The first 10 rows are patterns. Each new row is the sum of 3 different patterns, raised or lowered, with some noise. Before adding, each is slid sideways (what falls off one end comes back at the other) and multiplied by a number that may be negative. Names go in the order of the patterns.
Some rows, each with the names of its patterns after it:
[+0.55 -1.18 -0.54 +0.52 +0.11 -0.78 -1.26 -1.51 -1.34 -1.66 -0.75 -1.76 -0.04 +1.68 +0.17 -1.09 -0.62 -0.48 +1.21 +1.05 +1.00 +1.47 +0.39 +1.34 -1.94 +1.73 +0.61 -0.55 +0.47 -1.23 +0.67 +2.00 -1.61 +0.77 +0.77 +0.99 +0.35 +1.70 -0.73]
Z851
[-0.09 -0.11 +1.74 -0.59 +0.57 -1.83 +0.29 +1.09 -0.29 +1.64 -1.72 +0.11 -0.01 +1.35 -0.34 -0.98 -0.41 -1.27 +1.63 +1.27 -0.19 +1.03 -1.08 +0.33 -1.06 -0.65 +0.72 -0.65 +0.56 -0.40 +1.22 +2.01 -0.29 +0.79 +0.79 +1.28 +0.57 +0.39 +1.85]
Z470
[+0.72 -0.19 -0.34 -1.90 -0.31 -1.23 -0.47 -1.08 +1.29 +1.62 -0.27 +0.97 -0.69 +0.11 -1.90 +0.03 -1.30 +1.15 +1.73 -0.49 +1.77 +1.58 -0.28 -0.40 -1.23 -1.30 -0.09 +0.37 -0.62 -0.42 -0.96 +1.84 +1.01 -0.26 +1.65 -0.84 +1.94 +0.41 +1.20]
Z416
[+0.69 -0.27 -0.74 -0.01 +1.43 +0.30 -1.86 -0.08 +0.54 +1.71 -0.42 +1.83 +1.03 +1.44 +0.21 +1.70 -0.55 +0.94 +0.78 +0.20 +0.27 +1.99 -1.10 -0.26 -0.31 -1.78 +0.46 -0.57 -0.08 +0.71 +1.22 -0.02 +1.05 +1.74 -0.09 -0.68 +1.86 -1.19 +1.51]
Z352
[+1.30 -1.02 -0.04 +0.27 +0.30 -1.37 +0.26 +1.97 -0.69 -1.14 -1.91 -0.13 -0.75 +0.17 +0.34 +1.25 +0.34 +1.78 -0.25 -1.06 +1.67 -0.62 +0.10 -2.04 +0.18 -1.83 -1.55 +0.63 +0.68 -0.37 +2.02 -0.21 -0.64 -0.55 +1.65 -1.37 +1.91 +0.84 +0.63]
Z438
[+2.02 +1.25 +0.91 -0.27 +0.74 -1.35 -0.08 -0.31 +0.91 +1.08 +1.18 +1.76 -0.38 +0.01 -0.78 +0.60 -0.17 +0.45 -0.83 -0.52 +1.26 -2.04 -0.99 +0.85 +1.37 -0.15 +2.00 +0.09 -1.17 +0.63 +0.32 -1.45 +1.79 -1.07 -0.04 +0.16 +1.17 +0.35 -1.70]
Z971
[-0.47 +0.29 +1.62 +1.88 +0.65 -1.83 -1.85 +0.17 +0.92 -2.04 +2.04 -0.47 -0.82 +2.04 +0.72 +0.73 +0.55 -1.31 -0.93 +0.52 +0.21 -1.50 -1.47 -0.17 -0.78 -1.30 -0.69 -0.96 +1.65 +0.18 +1.84 -1.14 +0.81 +0.38 -2.05 +1.07 +0.70 +1.47 -0.28]
Z750
[+0.01 +1.89 -1.27 +0.31 -0.56 -1.79 +1.50 -1.00 +1.21 -0.67 -2.04 -1.05 -0.52 -1.54 +1.21 -0.69 +0.05 +0.23 +0.57 +0.04 +0.46 +1.95 -0.61 +1.41 +1.53 +0.05 -2.00 +1.98 +0.50 -0.70 -0.71 -0.93 -0.20 -1.65 -0.35 -1.73 -0.31 +1.49 +0.97]
Z848
[-0.02 +1.24 +2.02 -0.75 -0.63 -1.10 -1.89 +0.75 -0.77 -0.34 +1.76 +0.44 +1.11 -0.66 -1.59 -0.98 +0.90 +0.56 -0.93 -1.96 -1.67 +1.20 -0.73 -1.26 +0.77 +0.76 +0.80 +1.52 +0.49 +1.32 -0.10 +1.87 -0.84 +1.16 -1.93 +1.09 +0.04 +0.83 -0.06]
Z336
[+1.33 +2.04 +1.53 +0.90 +0.80 +0.61 -1.75 +1.54 +0.93 -1.68 -0.45 -1.51 +1.19 -1.26 +1.79 -0.31 +0.98 +1.60 -1.54 -0.54 -2.05 +2.02 +1.00 -1.56 +0.71 -1.32 -0.66 -0.51 +1.61 -1.25 -0.33 +0.89 -1.63 -1.58 -1.44 -1.40 +0.56 -0.71 +0.42]
Z896

New rows, each followed by the names of its patterns:
[+1.10 -2.38 -2.49 -1.70 +0.60 +2.40 +1.34 -1.49 +2.60 +0.71 -0.10 -2.61 -0.80 -2.14 +0.09 -0.97 -1.84 +0.48 +0.80 +2.21 +0.30 -2.73 +3.62 -0.01 +0.70 -0.57 +0.05 -4.58 +1.66 +2.14 -0.46 +2.64 +2.64 +0.44 +2.85 -1.46 +0.24 -2.12 -0.93]
Z971 Z336 Z896
[-0.64 -0.67 -0.77 -1.77 -0.90 +1.54 -2.03 +1.73 -0.59 -2.31 -2.39 +0.60 -0.97 +2.15 -0.67 +0.40 +0.68 -2.13 -0.58 +0.07 +1.59 +0.65 +1.26 -1.27 +2.59 +0.80 -2.09 +2.24 +1.23 -0.74 -1.20 +0.98 -4.46 +0.63 -1.45 -2.76 -0.10 +3.19 -4.43]
Z851 Z971 Z848
[+1.96 -1.59 -0.72 -4.68 -2.07 -0.35 -3.87 -0.13 +0.96 +0.60 -0.87 -0.40 +3.03 +0.06 -0.30 +2.24 -2.10 +0.75 -1.14 +0.81 -2.34 +1.88 +1.82 +1.18 +2.97 -0.51 -1.52 -0.98 -3.37 -2.79 -1.31 -0.91 -0.82 +0.09 +2.00 -1.28 -1.43 -1.50 -2.63]
Z470 Z336 Z896
[+0.92 -0.55 +1.65 +2.27 +0.04 -1.68 -0.59 -1.36 +1.83 +1.76 -0.10 +0.63 -1.15 -1.70 +0.21 -1.93 +2.38 -0.81 +1.68 +0.58 -1.69 +0.49 -0.49 +3.19 -0.35 +3.12 +0.54 +1.68 -1.72 +0.31 +0.89 -0.61 +1.32 +0.89 +0.62 -0.83 +0.00 -2.36 -0.56]
Z971 Z848 Z896
[+1.01 +2.30 +0.50 +0.44 +5.16 +0.36 +0.42 -0.07 +1.16 +1.16 +1.54 +2.57 +2.85 +3.38 +3.07 +2.70 -0.32 +3.31 +2.33 -0.18 +3.02 +1.89 -0.48 -1.31 +2.19 +0.84 +1.91 +5.94 +1.37 +2.07 +3.37 +2.29 +1.19 +2.43 +2.80 +0.77 +3.07 +2.79 +1.35]
Z416 Z438 Z971
[+0.95 +0.45 -0.32 -1.46 -2.18 -0.44 -1.16 -1.53 -4.48 -0.97 +0.62 +0.21 -2.01 +0.15 -1.41 -2.55 +1.19 -2.34 +2.05 +1.71 -2.83 -0.99 +0.96 -2.28 -2.50 -2.35 -2.63 -1.81 -0.58 -3.21 -1.26 -0.35 +0.78 +0.57 -2.12 +2.46 -2.67 -1.69 -0.35]
Z416 Z971 Z750
[-1.28 +0.45 +3.68 +1.10 -0.97 +1.44 +0.20 +3.48 +1.02 +2.39 +3.13 +3.98 +1.68 -2.08 +0.13 -2.07 +0.97 +3.91 -0.65 +1.88 +2.85 -2.03 +2.51 +1.20 +0.70 +1.37 +2.15 +1.90 -0.56 -1.81 +0.01 +1.63 -0.16 +2.38 +2.06 +2.62 -0.08 +1.24 -0.53]
Z971 Z848 Z896
[-0.81 -1.42 +1.38 -1.07 +0.75 -0.60 -0.51 +1.07 -0.55 +0.28 -0.85 -2.20 -1.32 -1.57 -3.28 +1.40 -0.88 +1.06 -1.79 +0.07 -0.34 -2.23 -0.36 -2.12 +0.16 -1.00 -0.94 -1.31 -1.35 +1.53 -3.26 -3.70 -0.77 -2.56 -1.73 -1.69 -2.47 -2.74 +1.89]
Z851 Z438 Z848
[+1.31 +4.00 +4.34 +2.24 +0.15 +0.58 +1.69 +1.72 +0.82 +1.02 +0.51 +2.57 +5.24 +3.26 +0.26 +1.96 +4.01 +2.66 +0.29 +2.76 +1.36 +1.04 +2.22 +1.10 +2.05 +2.02 +1.51 +2.10 +3.47 +5.83 +1.71 +3.23 +2.89 +2.20 +1.79 -1.00 +1.98 +0.33 +4.09]
Z416 Z352 Z750
[-0.69 +0.76 -0.72 -2.66 +0.69 -3.97 -3.69 -5.80 -2.40 -1.09 -3.94 -3.14 -2.12 -1.97 -0.77 +2.70 -0.22 -1.80 -1.25 -2.23 -4.14 -0.42 -3.86 -3.04 -2.34 -0.79 -0.20 -2.90 -3.37 -1.62 +0.02 +0.88 -1.22 -0.71 -0.85 -0.16 -1.96 -3.27 +0.19]
Z438 Z750 Z896
[+2.47 +0.39 +0.35 -2.02 +0.07 -1.99 +3.20 +2.60 +0.05 +4.63 +2.46 +0.03 -1.39 +0.78 -0.91 +1.40 +0.44 -1.65 -0.75 +1.14 +4.89 +1.77 -1.53 +3.87 -1.29 +4.17 +1.49 +1.45 +1.44 +0.90 +0.05 +0.84 +0.71 -0.31 +0.63 +0.91 +3.37 +3.62 +0.28]
Z416 Z352 Z750
[-1.30 +0.04 -0.52 -0.41 -3.51 -2.54 +0.02 -2.38 -0.97 -1.67 +0.23 -1.19 -2.17 -3.22 +1.10 +0.51 -1.28 -1.72 -1.89 -1.66 +0.42 -0.90 +0.44 -1.53 +1.10 -2.26 +1.82 +1.26 +0.22 -0.67 -0.82 -0.07 +0.73 -1.01 -2.08 -0.59 +2.34 +2.09 -0.06]
Z851 Z416 Z750
[+1.05 +0.00 +1.29 +2.21 +3.13 +5.30 +0.08 +2.91 +2.65 +2.39 +1.84 +3.26 +0.08 +1.64 +4.60 +0.05 -2.93 +3.05 +1.71 +0.87 +2.89 -1.05 -0.01 +0.85 -0.22 -0.73 +2.77 +1.95 -2.43 +1.39 +3.93 +3.01 +0.92 +3.19 +0.23 +3.20 -1.03 +0.82 -2.77]
Z851 Z438 Z971
[+0.02 +0.94 +0.31 -0.73 +3.74 +2.60 +1.21 +3.30 -0.18 +1.56 -0.20 +2.42 +1.22 +1.75 +0.59 -0.76 +2.76 +0.96 -0.90 +1.71 +0.68 -0.09 +0.74 +0.05 +2.76 +1.28 +3.13 +2.04 +3.62 +5.18 +0.78 +0.10 +1.21 +0.69 +0.39 +2.87 +2.78 +0.50 +3.48]
Z470 Z438 Z848
[+1.67 +3.08 -0.84 +2.02 +2.06 +2.24 +3.58 +3.18 +1.82 +1.51 +3.88 +5.05 +3.35 -1.17 +2.11 +3.60 +0.49 +0.28 +0.42 +0.42 +2.45 -0.20 +3.40 +0.09 +3.32 +0.05 +3.23 -0.65 +2.03 +2.87 +1.01 +3.70 +1.45 -1.04 +3.00 -0.54 +0.65 +4.06 +2.29]
Z416 Z971 Z336
[-1.35 +1.37 +0.56 +1.30 +4.33 -1.04 +1.30 -2.80 +2.75 +1.22 -1.93 +0.85 -0.60 +2.28 -2.21 +0.16 +0.54 +2.55 +2.25 +1.58 -2.09 -3.20 +0.05 +1.66 -3.05 +3.87 +0.00 +1.03 +3.08 +2.51 +1.78 -0.37 -0.17 +1.77 +2.06 -0.95 -0.52 -3.18 +1.01]
Z971 Z750 Z896
[-0.62 +0.11 +0.45 +0.15 -0.52 -0.67 -0.86 -1.52 +0.28 +1.43 -0.30 +1.17 -0.48 -3.79 -1.74 +0.70 -2.55 +3.91 -3.39 -0.86 +1.14 +0.72 +0.94 -1.12 +3.65 -0.74 +2.69 +0.91 -0.26 -1.94 +2.46 +0.86 +1.11 -0.28 +0.60 +0.94 -3.09 -2.11 -3.57]
Z971 Z848 Z896
[-2.28 +1.46 +1.63 +1.97 +2.06 +5.13 +0.67 -0.86 +0.15 +1.39 +0.96 +3.05 +1.50 -0.33 +1.24 +1.14 -1.85 -2.27 +1.32 +2.08 +1.01 -0.49 +2.34 +0.36 +0.45 +0.49 -1.46 +4.00 +2.74 +2.53 -0.37 +1.63 -2.81 +2.54 -0.21 +2.05 -0.32 -0.44 +1.28]
Z851 Z971 Z848
[+4.16 +2.11 +2.61 +3.44 -1.22 +2.28 +4.11 +3.54 -0.37 +1.77 +1.61 +2.11 -2.54 +2.32 +0.23 +4.04 +3.02 +0.69 +2.62 +1.42 +4.83 +3.66 +1.47 +4.26 +0.62 +0.59 +1.62 +2.36 -0.29 +1.40 +2.16 -3.01 +1.95 -1.96 -0.45 +1.82 +0.91 +2.59 +3.23]
Z352 Z438 Z896
[+1.88 +0.74 -0.86 -1.33 -2.07 -0.62 -0.09 +1.15 +0.88 -1.41 -0.98 +2.34 -0.21 +0.74 +2.42 -1.11 +0.40 +1.67 -2.09 -1.27 -1.29 -1.79 -0.45 -1.56 +1.13 -0.87 -0.63 +0.29 +0.77 -0.93 +3.10 +1.15 -1.06 +1.54 -1.13 +1.05 -1.45 -0.17 -0.15]
Z971 Z750 Z848
[+0.19 -1.67 +0.80 -1.12 +1.91 -0.27 +0.01 +5.17 +1.94 +0.38 +2.17 +1.81 +3.42 +0.90 +2.33 -0.25 +1.44 +3.02 +0.82 +0.31 -0.57 +3.45 -1.31 +1.63 +3.47 -0.40 +2.71 -0.29 +2.06 +1.31 +3.07 -0.31 +3.31 +3.87 +2.73 +3.65 +3.57 +2.30 +2.80]
Z416 Z352 Z750
[+0.52 +2.97 +2.42 +0.07 +0.40 +1.84 +2.12 +0.01 +2.67 +0.11 +3.58 +1.91 +0.08 +2.36 +1.02 +4.04 +1.67 +1.70 +1.92 +2.53 +1.55 +3.30 +0.25 -0.35 +3.25 +2.40 +0.81 +0.69 +3.72 -1.10 +2.90 +3.24 +3.09 +1.16 +3.67 -0.95 +2.64 +1.67 +3.44]
Z470 Z971 Z336
[+0.43 -2.46 -1.27 -0.63 +0.96 -1.29 -0.35 -0.81 +0.69 +1.29 -2.29 +0.73 -1.53 -4.05 -3.71 -4.89 -1.26 -2.66 -0.75 +1.21 -2.27 -1.34 +1.11 -0.81 -1.62 -2.84 -0.15 -3.37 -2.90 -3.02 -4.38 -1.02 -1.80 +1.41 -3.32 -2.03 +0.62 -2.71 +1.12]
Z470 Z438 Z896
[+1.52 -0.18 -2.72 -1.12 -0.41 -3.16 +3.35 -1.88 +1.90 +0.88 -1.77 -0.80 +0.27 +2.01 +1.14 -4.95 -2.40 -1.54 -0.62 -3.90 +1.35 -3.61 -2.95 +0.35 -2.22 -2.90 -1.51 -1.95 -0.96 -1.88 -0.88 -1.34 +0.68 +1.09 -0.06 -0.13 -0.68 -2.22 +0.49]
Z851 Z750 Z896
[+0.78 -0.30 +1.56 +0.66 +3.07 +1.50 +0.87 +1.50 +0.77 +1.78 -0.18 +0.62 +1.19 +0.32 +1.09 -1.08 +1.28 -1.26 +0.27 +1.02 +2.96 +0.00 +3.86 +0.26 +1.05 +0.80 +1.83 -2.84 +4.01 +0.80 +1.88 +2.62 +1.61 +2.64 +1.67 +1.32 +0.38 +0.88 -1.19]
Z352 Z971 Z336
[-2.25 -0.71 -1.00 -3.48 +0.05 -1.30 -2.28 +0.99 +0.52 -0.98 +1.74 +1.56 -0.97 -0.29 +0.04 -1.98 +1.25 +0.67 -0.58 -2.04 +3.65 -1.93 -3.72 -2.64 -2.85 -2.86 -1.46 -0.39 +0.17 +0.41 +2.19 -0.44 -1.33 +2.61 -1.55 -1.64 -3.81 -1.74 -2.45]
Z416 Z438 Z848
[+1.34 +2.32 -0.02 -0.25 -1.11 -0.22 +2.24 -0.10 -0.01 +0.68 +0.36 +0.30 -0.14 -0.36 -1.38 -0.66 -0.97 -1.01 -0.83 -0.98 -0.45 +1.84 -2.41 -0.49 -0.50 -0.05 +0.63 -2.74 -0.52 +0.82 +1.02 +0.92 +1.74 +1.23 +1.55 +0.49 -1.30 -0.52 +0.34]
Z470 Z352 Z336
[+4.01 +3.40 +0.79 -0.97 +3.56 +4.56 -1.26 +5.69 +1.23 +2.24 +4.34 +3.72 +4.51 +1.05 +2.16 +3.39 +2.54 +2.28 -0.44 -0.30 +2.50 +0.78 +2.70 +0.63 +1.94 +4.80 +2.98 +3.17 -0.50 +2.73 +1.16 +1.71 +3.31 +2.00 +5.04 -0.73 +0.93 +1.87 +3.90]
Z470 Z971 Z750
[+1.52 +3.64 +1.28 +3.03 +2.11 -1.07 -0.79 -0.87 +0.86 +1.70 +0.79 +1.74 +3.27 +2.84 +2.54 +2.91 +0.08 +4.03 +2.15 -1.33 -0.31 +1.77 -2.59 +0.77 -0.47 -0.68 -1.21 +1.52 -1.58 +2.67 +4.25 +1.61 +0.39 +0.87 +3.35 -0.65 -0.14 +1.44 +2.12]
Z851 Z416 Z971
[+0.80 -0.50 +0.29 +0.06 -3.89 -2.21 +0.58 -1.63 +0.79 +0.24 +1.63 -1.15 +2.91 -0.23 +0.31 +0.50 -2.63 -0.35 -4.62 +2.03 -2.89 -3.07 -0.28 -1.17 -0.81 +1.29 +2.37 -1.44 +0.22 +2.11 -1.56 -0.86 -1.91 -0.57 +0.28 -0.97 -0.13 +2.47 +1.16]
Z416 Z438 Z896
[-0.23 -0.14 -0.38 -0.28 -0.37 +3.02 +1.70 +3.70 +1.75 +0.83 +1.40 +3.30 -0.80 +3.56 +0.71 +1.89 +2.22 +0.37 +2.66 +0.75 +1.33 +0.23 +0.46 +3.62 +1.51 +2.02 +0.12 +3.68 +0.28 +1.98 +0.12 -0.36 +2.00 +1.42 +1.76 +0.82 +4.99 +0.70 +3.15]
Z416 Z352 Z438
[+1.68 +1.72 +2.57 -1.16 +1.66 +2.42 -1.40 -0.90 -0.39 +2.31 +2.80 +3.18 -0.62 +1.97 +1.92 +2.69 +1.84 -1.58 +2.35 +3.35 +0.16 +1.73 +0.56 -1.80 -0.60 +1.90 -0.72 +0.35 +2.33 -0.08 +1.85 -1.34 +0.53 +0.76 +1.15 +0.53 -0.08 +1.86 +2.35]
Z470 Z336 Z896
